The first 4 rows are patterns. Each new row is the sum of 2 different patterns, raised or lowered, with some noise. Before adding, each is slid sideways (what falls off one end comes back at the other) and multiplied by a number that may be negative. Names go in the order of the patterns.
Known rows, each followed by the names of its patterns:
[ -2  -8  -6  -5  -3   6  10   6  -2   8  -6  -5   1  -1   5   6  -6   9
  -1 -10  -3   8  -7 -12  -7 -12  -4   2 -10   5   9  12   5   9   3  11]  E
[ -9   3   8  -9  -3  -6  -3  -5  -6   7   9  -9 -12  -6   3  -3  -2  -7
 -10  -4  -7   0 -11  -8  -1   1 -10  -8   4   0  -4  10  10  -1   2  -1]  U
[  5   1  -4 -11   5 -12   2 -11   5   3   2 -10 -12  11  10 -10  -5  -6
  11   9  -2  11  -2  -3 -10 -12 -10  -7   8   3   6 -11 -10   5  -6   3]  Q
[ 2  8 10 -3 -3  0  1  9 -7 11  0 10  2  2  0 -1  0 12  7 11  8  6 -8 -5
  3 -1 -7  2  7 -5 -6 -8 -3 -4  1 10]  Y

New rows. What belongs after each?
[  1  14  -3   4  14   8   7   5   5 -11  -1  -9  16  19   3  12   4  -5
  -4   2  15  -6  19   5  14   0  -3  -3  18   8  -6   2  16   2  15   2]  E Q
[-12  -5   5   1   6  -5  -9  -5  -2  -5 -11  11   6  -1  11   7  -4   8
  -6  -5  13  13 -12   5   7   6   8   1   6  17 -10 -15 -13   1  -7  -1]  E U
[-5 18 21 -7 -3  3 17 17 12 16  2 12  2  2  1  5 20  7  7  5  8 16  0 13
 13 13 12  2 17 -2 18  4 13 12 17  4]  U Q
[ 10  12  -5 -10  11  -2  11   8   7   1  18   3   5  18  20   6  -3  -6
  24  25  13  11   9   7   6   9   5  10  12  19  19   0   0  20  11   5]  U Q
[14 -6 14  1 17 14  4 16 17 21 26 25 23 26 14 -3  2 10  8  9 20 22  5 12
 -2  4  7 11 24 18 13 28  7 -1  8 18]  E Y
[-3 13  1  2  9  7  2  7 -6  9  3  5  9 11  3  3 -1 -8  9 14  5 15 17 16
  5 14  4  9  7  2  1  2 -2 17  8 12]  E Y
[ 10  17  14   4   8  -3   4   4  11  13  -4  14   5  -2  -1  12  13  -7
   8   2   0 -12  -1  -2   8  16 -12 -15  15   7   9  -7  -3   6 -14  -5]  U Q
[  1  16  -2   3 -13   7  12   2   4  -1  17  19  -8  -5   7   9  16  15
  21  -3  10   8   2   7   3  12  18   8 -13 -13   7  -7   8   2  10  11]  E Q
[ -1  -7   7   9  10   6  10   0  -6  10   6   4   3   2  15  -7 -13   0
  -6 -19 -12 -10 -12   3  -3 -19  12   9  16   6  12   6   3 -13  -1   3]  E U
[ 6 20 10 11  0  5  9 -1 12 21 12 18 10  7  5 -5 11 14  5  2 20 13  7  9
  8  2 16 12  0  4 12 -2  1 -2 10 22]  E Y
[  2   5   2  14  11 -20 -11   1  -6  10  -6  -9   1 -18   8  -7  10   0
   9   5  -7   0  -5  -1   3 -15  -2  -8   3   4   0  10   3   9 -10  16]  Q Y
[-20 -13   3  -9   0  -4 -12  -6 -12  -6  -9 -17  -3   5 -11 -14   7   6
  -1  16  11  -5   6  -7 -17  -7   3 -17  -7 -15  -4  -2  -4   7   8 -15]  E U
[ -9   5   8   2   0   0  -3   5   3  -4  -8  -4   2   3   3  10   3  13
  -4  -1   0  -8   3   0 -13  11   2 -10  -5  -1  -2 -20  -9 -19  -5   0]  E Y
[  3  -8  -4  12   5   3  16  -4  -7  13   5  10  11   4  14  -4 -12   9
  20   4  -9   1  -4   6  14   0  14   9  22  16  10   4  19   9  -6  -3]  E U
[-8  8  3  8  6  8  8 -6  6 -9  6 -6 12 15  9  4  3 13 14 -2  3  7 11 22
  5 22  6  5 -2 -4 -2  8 17 16 17  2]  Q Y
[ 15  19   9   3   3  -5  -1  11  12   5   4  17  -6  -4   0   1   7  11
   5  14   9   1  -2   9  -2  -6   3 -12   8   6   2  11  14  14   9  13]  E Y
[  9  13  -4  -1  -9   7 -11  -2  -2   9  -7  -6  -1   5  -9  -4 -13 -11
  -5   4   7  -9  -3   9   1 -13   1  12  10   3  15  10  -7   2  -5 -14]  U Y
[-13   6  -5   6  -5 -11  10   4 -13   1 -13   9  16   2   4   4   8  -3
  -1  -6  -7  15  -3  -3 -18 -13  -3  -8  -7   5   8   2  -5   7 -15  -6]  E Q
[ 17  21   7   2   9  14   6  10  15   4  16  13   6  11   7  24  10  14
   3  22   9   0   4  17   5 -13  -1  11  11  17  -7 -10  16   0  13  10]  U Q
[ 6 12 14  9  6  3  3 20 20 15  2  1  6  6  7 12 15  5 16  6 12 -4 14  5
  0  5 10 -4 -5 -1 -1 -1  7 -2  4 17]  U Y
[-10  14 -15  -9 -20  -7  -9  -3  -8   0  -6  -2  -7  -7 -10  -1   0  -2
  -6  10   1  -9   4   2   2   7  -4  -2  -3  -1 -15  -6  12   7   9   0]  E Y
[-15  -9 -20  -7  -9  -4  -8   0  -6  -3  -8  -7 -12  -2  -2  -2  -5  11
   1 -10   5   1   2   6  -4  -2  -2   0 -15  -6  11   8   8   0 -12  13]  E Y
[-15 -23  -9 -14 -14  -9  -1  -7  -6 -18 -21   7  -9 -14  -1  -9  -6   4
   2   6   2  -6 -16  -6 -19 -20 -13 -10 -11 -17 -24  -3  -4   0   0  -5]  E Q
[-16  11   3 -17  -8  -1   1  -6 -10  -5  -7  -4 -17  -7  -4   2   6   7
   3  -2 -11  -5 -12  -5  -2   2   3  -5  -1  -4  -6 -15   1  -1   2  -6]  E Q
[ 5  2  0 21 19  5  0  5  4  0  6 -1 -7  4  4  2 -8 -7  5  5 -2  6 11 12
 10 14 14  5  9 12 -6 17 14  4  5  3]  U Y
[ -8   8  13   0   4  10   2   8   9   6  -6   1  -4  -6   0  12   1   6
   2   4  -5  -7   6  12 -10  -2   1   5   2  -2  -7  -2  -7  -2  11  -4]  E U
